The groups are shells around one centre, one inside the other: the same stretched ball of 8 dimensions in 6 sizes.
Some rows, each with its group after it:
[-13.2  14.3   8.1   7.1  25.3  17.1 -34.6  -0.7 -14.6   7.9  -1.0 -17.2
  17.0  51.8   3.5]  T
[-20.1  20.2   8.7  -5.8  11.5  21.6 -34.1  17.2  -9.1   9.1  11.0 -14.4
  -4.9  43.2  -2.3]  P
[ -5.4  24.0  -7.3  -5.6  14.9  36.9 -22.6  14.7 -10.1  15.0  12.3 -27.9
  -4.0  47.6 -11.7]  G
[ -7.2  16.5   1.2   5.3  27.7  19.1 -36.3  -5.4 -12.7   6.5  -5.0 -17.7
   8.7  49.6  -6.4]  E
[ -8.6  21.1   2.1   0.4  18.8  18.2 -35.8  -8.4 -14.3   8.1  -4.9 -12.6
  -1.9  41.2  -4.9]  P
[ -0.3  26.6  -5.8  -0.8  21.0  27.5 -35.0  -5.2 -19.5  16.4  -2.4 -20.3
  -2.9  42.6  -8.3]  P
[-10.6  26.2  -6.8  -6.7  12.4  12.6 -40.3  -1.5 -23.5  12.7  -0.5  -6.4
  10.8  49.9   0.2]  T
[ -5.4  22.6 -10.2  -5.2   7.4  26.0 -30.0  -4.4 -11.6  18.4   5.3 -15.0
  -7.9  44.4 -10.9]  T
[-11.0  21.6   1.0  -2.8  16.7  33.5 -28.6  21.5  -7.7  13.5  15.2 -25.6
  -7.1  47.3  -9.2]  N
[  1.3  29.3 -10.9  -3.4  16.3  30.1 -27.3  -4.3 -14.1  10.1  -0.3 -19.4
 -13.5  40.4 -14.2]  E
[-19.4  14.2   4.6  -2.9  14.9  13.8 -32.7   4.1 -10.0   4.8   2.8 -11.1
  13.2  51.0  -0.5]  J
[ -7.3  20.8  -2.0   6.7  12.9  19.9 -35.4  -4.5 -12.9  15.6   5.3 -11.4
  -6.6  47.6  -2.3]  T
[-17.9  15.2  -0.1  -3.7  13.7  19.0 -31.9  13.3  -7.2   7.8  10.3 -14.4
   8.1  54.4  -5.1]  J
[-16.9  16.8  -5.8  -8.5  10.7  11.5 -32.4   0.4 -12.1   5.0   1.5  -7.2
  15.9  53.9  -4.4]  P
[ -3.1  28.7 -15.9 -10.1  10.8  20.7 -30.4  -7.4 -22.8  13.5  -2.4 -12.3
   8.4  47.9  -6.4]  N
[-11.8  25.1  -1.8  -7.0  13.5  16.7 -36.9   1.5 -13.6   5.2  -0.1  -8.6
  -6.2  42.0  -8.0]  P
[ -7.8  20.6   1.6  -2.8  21.8  25.2 -36.9  -0.3 -14.9  14.4  -1.6 -20.5
   1.2  42.5  -8.1]  P
[-15.4  23.0  14.5  -6.4  19.4  30.2 -28.2  13.6 -14.3   9.4   3.7 -25.4
  -1.3  34.9  -0.3]  T
[ -6.8  24.3 -15.5  -9.1  11.8  15.0 -32.3  -7.1 -17.0   6.9  -2.8  -8.0
   9.2  51.5  -9.3]  P
[ -6.9  23.0   5.3   1.4  21.6  25.1 -33.3  -3.5 -19.4  14.2  -2.6 -20.5
   3.0  40.7   0.2]  G
[-13.2  24.7   2.1  -5.7  15.9  18.3 -33.2   5.0 -12.7   1.4   0.4 -11.4
  -4.6  41.6  -5.7]  J
[-10.4  23.7   2.9  -0.9  18.0  25.1 -36.2  10.2 -17.7  16.1   6.8 -19.0
   1.5  46.3  -0.7]  G
[  0.7  25.4 -13.0  -1.5  15.7  33.0 -22.8  -0.4 -15.3  16.0   5.2 -24.3
   0.3  49.0  -9.5]  J
[ -8.6  20.5  -1.0  -3.1  14.5  29.8 -18.6   2.0  -5.3   3.8   3.9 -21.9
  -7.2  41.4 -10.4]  J
[-13.7  16.4   9.6   0.9  21.0  21.7 -30.9   0.1  -7.2   3.5  -1.3 -17.7
  -2.4  40.4  -5.8]  P
[-17.1  27.0   3.6 -10.4   7.4  28.1 -21.6  21.9  -9.1   3.3  13.7 -17.7
 -10.4  40.5  -3.9]  T
[-12.1  21.8  -9.2 -16.2  13.6  23.8 -26.5   8.5  -9.1   3.1   2.3 -17.3
   5.2  47.3 -15.5]  J
[-22.3  18.4  -2.7 -12.7   3.5  10.1 -37.3   8.5 -12.0   9.5   7.8  -3.1
   8.7  51.2  -2.6]  N
[-20.0  16.9  12.0  -7.2  14.6  18.9 -31.9   4.2  -9.8   5.5   0.3 -14.6
   2.1  38.5  -2.0]  G
[ -6.1  25.1  -6.4  -3.2  15.8  24.6 -37.1   4.4 -19.6  19.3   5.1 -17.3
   3.1  49.0  -4.7]  J
[ -9.4  23.2   3.2  -6.5  21.7  33.7 -30.4  15.5 -16.6  16.5   6.5 -29.0
   5.2  44.0  -5.2]  E
[-15.0  17.1  -2.1 -11.1  10.4  34.0 -17.1  18.3  -3.8   9.8  14.0 -26.8
   3.4  48.0 -10.6]  E
[-15.4  16.9   3.0  -6.9  20.6  22.7 -36.5  12.3  -9.6   9.2   4.2 -19.4
   6.4  48.0  -9.4]  J
[-16.7  22.2  -2.8 -12.1   6.4  14.8 -30.3   0.8 -15.6   7.3   1.6  -7.8
   8.2  45.4  -1.6]  G
[-13.2  16.9 -10.5 -10.0   7.9  19.1 -30.9   2.1  -9.3  12.6   6.0 -12.0
   8.2  52.9 -10.5]  G
[ -2.0  26.5  -0.2   2.0  19.5  26.3 -24.8 -10.9 -18.8   8.3  -5.7 -19.7
  -1.7  38.5  -1.7]  N
[-16.9  15.6  10.7  -2.6  21.9  18.4 -31.6   1.3 -12.8   4.1  -3.3 -17.5
  12.9  43.8   0.0]  J
[ -4.9  23.8 -11.2  -3.7  15.1  24.9 -31.1   3.0  -8.9   8.0   4.8 -15.6
  -8.6  48.2 -15.5]  G
[ -8.5  26.0  -5.5 -10.1   8.6  26.9 -21.5   0.9  -7.2   2.7   2.6 -15.5
 -15.1  37.1 -13.6]  E
[-10.9  15.4   4.1   2.3  17.7  22.1 -38.7  -2.6 -13.8  20.7   2.4 -17.7
   4.9  46.5  -2.4]  T
[-21.5  20.4   7.9  -6.2   4.5  19.3 -25.9  12.0  -5.7   3.2  10.9  -9.9
  -9.4  40.6  -1.0]  T
[-16.6  17.9  11.9  -4.0  16.2  23.9 -29.7   4.1 -14.4  12.3   1.9 -20.1
   7.0  39.9   2.5]  P
[ -4.7  27.5  -4.4  -9.0  13.4  32.8 -20.0   0.8 -16.9  11.8   1.3 -24.3
  -0.8  38.8  -6.3]  E
[-19.6  14.4   0.5 -13.7   9.8  26.5 -24.9  15.8  -3.7   9.2  10.6 -20.6
   6.0  47.5 -10.7]  J
[-19.9  19.7   0.7 -19.3   4.4  28.0 -25.4  17.1  -5.4  10.7  11.3 -18.6
  -4.0  40.2 -11.5]  N
[ -7.1  22.6 -11.4 -10.7  15.6  30.5 -26.1  11.3  -9.6  10.1   7.3 -23.0
   1.8  49.9 -15.9]  J
[-14.6  21.1   3.0  -8.4  19.3  20.5 -29.5   7.2  -5.6  -5.3  -1.2 -14.9
  -5.6  40.6 -13.0]  N
[-21.3  18.5  14.5 -11.2  18.9  28.6 -21.6  20.1  -7.1  -0.8   5.2 -25.6
   4.6  38.6  -3.9]  E
[ -7.9  18.1  -2.7   1.4  10.8  29.9 -20.9   0.4  -5.8  13.0   8.8 -21.0
  -6.3  45.6  -7.3]  N
[-16.1  17.1  10.3  -6.3  22.1  21.0 -32.6   2.4 -11.9   4.6  -4.2 -19.1
   7.9  40.0  -4.5]  G
[ -2.7  23.3  -6.6   3.2  20.5  23.5 -31.7  -3.7 -11.2   6.4  -0.2 -16.2
  -6.9  46.7 -11.3]  G
[ -1.3  29.9  -5.2  -5.4  23.0  32.8 -25.6   5.4 -16.3   6.0  -0.5 -25.5
  -5.0  40.8 -11.3]  P
[-21.4  16.0   6.3  -4.3  15.2  12.1 -40.1  10.1 -13.7   8.8   5.1  -9.4
  13.8  51.6   1.7]  E
[ -9.6  19.1   2.2  -6.5  17.3  26.3 -30.6  -3.3 -10.9  11.8  -2.3 -20.5
  -1.7  38.4 -10.0]  T
[ -4.5  26.2  -6.9  -9.9  15.9  29.5 -24.9  -1.3 -15.8  10.0  -1.6 -21.8
   0.3  40.6 -10.6]  J
[ -7.4  25.3   2.3  -2.6  14.0  27.4 -27.6  -1.7 -17.6  14.4   1.3 -19.6
  -3.0  38.3  -0.8]  P
[ -9.2  21.6  -4.8   3.5  14.6  17.5 -31.3   1.0 -11.5   5.5   5.0 -10.4
  -0.6  51.9  -3.8]  E
[-13.7  18.5   9.2  -1.5  15.4  27.6 -22.2   3.1 -11.4   9.4   3.4 -22.6
   3.3  40.3   0.8]  P
[-11.2  27.4  -7.6 -17.9   7.0  29.7 -21.4  11.9 -11.5   7.3   7.2 -19.3
  -4.5  40.8 -12.0]  G
[-18.8  21.3  -4.5 -20.2   8.6  19.9 -35.5  14.8 -10.8   9.4   6.5 -12.6
   4.2  46.0 -12.2]  N
[ -7.7  21.5  -2.1  -1.2  24.9  14.5 -37.3  -7.9 -17.8   2.8  -9.3 -12.3
  10.9  47.5  -5.5]  E
[ -4.8  25.7  -9.0  -2.4   7.0  32.2 -20.2   5.2 -10.6  14.6  12.1 -20.1
 -10.7  45.4  -7.5]  E
[ -4.0  25.4  -4.8  -2.1  16.1  30.2 -28.8   3.5  -9.5  10.2   4.7 -20.1
 -15.1  41.1 -13.3]  P
[ -7.8  26.2  -9.0  -2.3  12.0  17.5 -34.2   1.1 -18.2  10.5   4.2  -9.3
   2.4  51.0  -2.9]  G
[  0.8  28.9 -19.5  -2.3  16.8  18.6 -32.0  -7.0 -19.6   6.7  -2.2 -10.7
   4.0  53.5 -10.0]  T
[-18.9  21.7  -0.6 -20.2   7.6  27.0 -27.9  19.1  -6.8   8.0   9.6 -18.3
  -3.6  40.9 -13.3]  E
[-20.5  22.5   3.8 -16.3  12.2  27.5 -19.3  25.3  -2.2  -6.6  10.1 -20.0
  -5.8  41.2 -12.2]  T
[-10.8  20.7  -7.4 -12.9  12.9  32.2 -25.0  15.3  -6.9  11.4  10.2 -24.2
  -0.5  47.4 -15.7]  G
[ -9.6  25.3   1.2  -1.8  18.7  25.6 -21.1   7.8  -8.6  -4.9   2.6 -18.5
  -7.2  42.2  -7.2]  N
[ -4.2  18.8  -2.5   8.1  22.8  20.2 -30.9 -10.2 -18.2  11.8  -3.1 -17.6
  14.0  52.1   1.0]  N
[-24.7  10.8  14.7  -4.5  19.2  19.5 -30.0  14.9  -8.5   5.6   5.9 -19.8
  18.8  49.1   2.4]  N
[ -8.1  22.1 -11.0  -7.8  10.8  19.2 -31.8  -4.9 -18.0  14.7   0.6 -12.4
  11.2  50.5  -5.3]  J
[-21.1  16.4  -2.3  -8.7   3.8  11.9 -31.4   5.2 -10.2   8.3   8.0  -5.4
  10.5  52.3  -0.8]  N
[-21.2  17.1  16.0   0.1  19.3  18.3 -36.0  13.7 -10.6   5.3   5.7 -15.3
   2.7  43.8   2.6]  T
[ -5.3  29.6  -1.5 -10.4  21.2  33.0 -25.7   8.7 -21.0  10.1  -0.2 -27.2
   4.8  40.0  -5.8]  T
[-15.8  17.8  -3.5 -16.2  12.1  27.4 -22.8  11.5 -11.6  10.8   5.9 -23.0
  17.0  48.7  -7.6]  N
[ -3.6  26.3 -15.9 -12.2  14.9  29.2 -20.0   3.3 -13.9   5.4   1.6 -21.6
   6.4  48.9 -14.0]  E
[-25.1  18.6   3.7 -19.4   8.9  19.9 -26.8  21.2  -8.1   1.4   8.5 -15.0
  10.7  46.2  -5.9]  G

New rows. What belongs after each?
[ -9.0  18.3  -4.2  -4.8  14.2  22.2 -29.7  -5.6  -7.8   8.3  -0.8 -15.1
  -2.9  43.6 -12.3]  P
[  1.9  32.1 -15.9  -7.8  19.2  31.2 -25.2   3.3 -22.3  11.1   0.8 -23.4
   5.4  48.5  -9.6]  T
[-14.9  16.9  -6.5 -11.8  12.2  22.5 -26.8   8.3 -14.3  13.0   6.1 -18.9
  22.8  55.0  -4.2]  T
[ -3.7  26.5  -4.3  -6.3  14.9  32.5 -21.0  -1.3 -13.8   9.9   0.6 -23.6
  -6.0  38.1  -9.1]  G
[-13.5  19.8  -2.7 -10.3   6.9  23.2 -34.4   3.1 -12.3  19.5   6.6 -14.5
  -1.0  43.6  -7.5]  T
[-10.6  21.1   1.6  -2.2  20.8  30.5 -25.3  15.9  -6.8   4.1   8.4 -24.6
  -3.7  46.5  -9.9]  J
[ -6.6  22.1 -10.1  -8.3  15.8  29.5 -21.6   5.9 -13.6  10.0   4.7 -23.6
  11.0  51.0  -9.2]  J
[-21.5  18.5  10.6  -7.4   9.3  19.2 -27.3   8.2  -7.1   2.8   5.2 -12.4
  -3.6  38.8  -1.5]  G
[ -7.8  20.6  -8.7  -5.5  19.0  29.6 -32.9  15.0 -13.3  17.1  10.3 -24.1
   9.0  55.4 -10.6]  N
[-20.0  12.2  -3.1  -6.4  11.2  16.2 -32.3  11.9  -5.4   8.0  10.4 -12.1
  13.3  57.7  -6.8]  N
[-12.6  22.3  -0.7  -5.5   3.6  26.8 -24.6   5.4  -6.5  12.2  11.0 -14.7
 -15.5  39.8  -7.0]  T
[-14.9  17.3   2.2  -2.3  19.1  22.3 -25.2  10.7  -7.6   0.6   5.3 -18.9
   8.1  50.6  -5.2]  J
[  1.3  23.1  -8.9   4.2  27.9  25.5 -30.9  -6.2 -18.8   9.8  -4.5 -22.5
  11.0  52.1  -7.4]  P
[-20.3  14.9   1.1 -12.6   5.1  20.5 -25.7   5.9  -0.1   3.8   6.6 -12.0
  -5.9  41.8 -12.4]  T
[-10.4  18.3  -4.8  -9.6  14.4  25.6 -23.2  -0.2  -5.1   3.5   0.1 -18.9
  -1.0  43.1 -15.1]  P
[ -3.0  27.0 -14.4  -8.6  12.1  24.5 -28.5  -3.6 -13.4   8.8   0.2 -14.5
  -5.7  44.9 -14.6]  J
[ -1.4  21.0  -7.5   1.3  22.3  33.4 -26.3   3.5 -12.0  14.7   4.9 -27.6
   2.4  50.1 -11.0]  J
[-15.8  18.2   7.8  -1.6  18.4  22.4 -33.0  10.6  -6.0   4.4   5.4 -16.8
  -6.2  43.0  -7.3]  G
[ -2.2  21.6  -5.4  -0.9  25.8  36.4 -29.4  11.1 -13.8  17.2   6.5 -31.7
   5.0  50.5 -11.4]  T
[-16.8  17.8 -10.4 -16.1   7.0  14.6 -29.7   2.7  -8.1   3.7   2.5  -8.0
   9.8  51.0 -12.4]  E
[-16.4  18.3  -1.7  -9.4  15.7  18.4 -28.8   9.0  -4.9  -3.0   2.6 -13.2
   2.2  47.8 -12.3]  J
[-19.4  13.6   5.6  -4.7  16.8  22.8 -35.0  17.4  -6.9  12.2  10.9 -19.2
   7.6  51.3  -5.7]  G
[ -7.8  22.6 -14.1 -15.7  11.6  28.3 -19.0   3.8 -11.1   6.4   2.5 -21.2
   9.4  48.6 -14.4]  T
[ -3.0  28.1  -8.2  -4.7  19.8  31.2 -20.7   7.2 -15.1   4.1   3.0 -24.1
   1.4  46.9  -8.8]  G
[-21.4  23.0  -2.7 -18.9   4.9  15.6 -27.1  13.4  -4.4  -6.1   5.5  -6.3
  -6.1  42.3 -12.6]  T
[-16.7  21.8  -9.1 -19.1   3.2  25.0 -27.3  16.9  -5.3   8.9  12.6 -14.3
  -4.7  46.6 -15.7]  E
[-12.6  22.5   1.4 -12.1  15.5  28.0 -22.5   7.4  -6.9   0.3   0.9 -20.9
  -5.6  37.5 -12.8]  J
[-14.3  18.1   3.3  -2.3  22.2  21.5 -31.2  10.7 -14.1   6.5   3.5 -19.9
  15.8  52.0  -1.3]  J
[-11.1  29.7  -5.6 -11.0   4.8  27.0 -21.5  11.9 -10.7   4.6  10.2 -14.4
 -13.5  40.6  -7.9]  E
[-18.2  15.1  -2.9 -13.3  14.5  16.9 -29.2   5.7  -5.3  -0.7   0.3 -13.2
  10.4  49.0 -12.9]  P
[-19.0  12.7   4.1  -8.1  21.5  23.8 -32.7  18.2  -8.7   9.3   7.3 -23.3
  18.9  53.7  -6.7]  N
[-22.2  17.9  12.1 -12.4  18.9  17.7 -29.2   8.9 -13.6  -0.7  -3.0 -16.9
  16.2  41.3   0.0]  N
[ -1.5  24.1  -1.6   0.5  23.9  34.5 -25.6   2.2 -11.8  10.0   1.0 -27.9
  -6.9  41.2 -11.4]  G
[ -3.6  19.7 -13.8  -1.1  15.1  24.9 -33.1  -0.9 -12.1  17.7   5.8 -17.5
   3.5  54.7 -11.9]  P
[ -9.0  21.0  -4.4  -7.3  12.4  19.8 -31.6  -9.0 -15.4  12.1  -3.6 -13.2
   4.5  42.9  -6.4]  P
[-14.9  22.8 -10.2 -12.7   6.3  21.0 -27.2  14.4  -9.1   6.0  11.3 -11.9
   1.9  52.0 -10.0]  J
[-11.2  16.3   5.6  -1.7  20.3  25.1 -28.1  -2.4 -10.1   8.8  -1.9 -21.6
   4.6  41.9  -5.7]  J
[-14.9  23.0   1.8  -8.4  10.7  31.6 -22.6  21.5  -9.1  10.0  14.8 -23.1
  -3.4  45.0  -5.2]  J
[-11.6  18.0  -6.9  -8.0   9.0  21.7 -29.6  -1.4 -13.9  17.2   4.3 -15.3
  11.2  49.9  -5.0]  P
[-16.3  25.7   3.4 -10.8   7.1  28.8 -15.2  16.2  -5.1  -2.5  10.3 -18.2
 -12.9  37.5  -6.7]  T
[  4.7  29.1 -11.3   4.8  23.8  23.1 -32.0 -14.2 -26.2  12.9  -7.5 -17.7
   8.3  48.7  -2.1]  T
[ -7.0  25.0  -9.1 -11.5  14.5  29.3 -17.9   4.3 -15.0   5.8   1.8 -22.9
  10.0  46.6  -7.9]  E
[ -3.3  24.0 -11.9  -3.4  19.2  17.0 -37.7  -9.7 -22.6  13.4  -5.7 -12.5
  14.2  51.8  -5.5]  P
[ -7.1  30.1  -1.0  -4.5  17.2  26.9 -26.3   8.6 -15.8   3.1   3.0 -18.5
  -7.3  40.8  -5.3]  P
[-23.2  18.8   8.2 -13.0   8.2  25.4 -19.7  20.3  -5.7   1.8  11.5 -18.9
   2.4  42.4  -2.8]  G
[-11.4  23.5  -7.5  -5.0   5.9  13.4 -31.9  -6.1 -18.0  11.1   2.0  -5.1
   6.1  48.9   0.5]  T
[-10.3  25.8 -12.8 -14.8  11.1  27.1 -26.5  16.8 -12.1   8.0  10.0 -18.5
   3.4  51.3 -13.1]  P
[-23.9  14.8  -1.0 -15.8   7.7  14.2 -29.4  11.8  -6.0   1.7   6.1  -9.5
  12.5  50.6  -7.6]  G
[-10.9  22.8  -3.3  -7.1   5.5  32.2 -19.5  10.6  -3.1   9.3  13.1 -19.8
 -17.7  40.4 -12.2]  N
[ -3.8  21.2  -1.3   5.3  24.1  17.6 -38.5 -13.2 -22.0  13.7  -7.7 -14.9
  11.6  47.9   0.1]  E
[-11.5  16.1   7.7   4.9  24.8  25.6 -34.0   8.0 -10.6  11.3   4.7 -23.0
   4.5  48.3  -3.3]  G
[ -9.0  29.8  -6.5  -9.1  13.7  20.9 -25.1   5.6 -12.0  -5.1   0.6 -11.7
  -8.2  42.2 -10.4]  T
[ -7.2  21.2  -0.4  -4.7  20.7  23.3 -34.4  -5.5 -16.4  12.0  -5.2 -18.9
   4.8  41.9  -7.5]  G
[ -3.7  23.3  -8.7  -0.7  11.5  24.8 -32.8  -5.9 -15.8  20.0   3.7 -15.5
  -3.3  46.4  -6.6]  P
[ -5.2  25.3   8.1   6.8  23.9  31.9 -25.7   5.2 -16.0   9.7   3.2 -26.2
  -5.0  40.2   0.8]  T
[-20.3  16.2  10.6 -11.9  15.6  22.7 -24.4   5.8 -11.6   4.7  -0.8 -20.5
  14.0  40.0  -0.9]  N
[-11.8  26.3   3.3 -11.7  15.3  23.7 -30.6   2.3 -17.9   7.8  -2.8 -17.2
   0.3  36.0  -4.4]  E
[ -9.5  23.5  -5.9 -10.8  10.0  22.4 -22.7  -5.4 -14.0   5.9  -2.2 -14.8
   3.7  41.6  -6.9]  P
[-16.5  17.3   2.4  -4.5  12.9  15.2 -30.0  -0.5  -5.9  -0.6   0.2  -9.2
  -1.9  43.9  -7.3]  G
[-15.8  21.1  12.5  -1.1  21.9  19.3 -38.6   7.3 -17.4   9.0   0.1 -16.5
   5.2  41.8   2.6]  N
[ -2.4  29.5  -5.9  -7.5  16.9  38.9 -15.5   9.8 -16.0   9.9   5.8 -30.4
  -1.3  41.7  -7.6]  T
[-20.0  15.7   7.5  -8.0  11.0  17.6 -33.7   3.1 -11.9  11.9   2.7 -13.1
   8.2  43.2  -0.6]  G
[ -6.0  21.2  -2.1   3.2  26.2  16.7 -37.1  -6.0 -18.1   5.6  -6.3 -14.5
  11.0  50.2  -3.9]  P
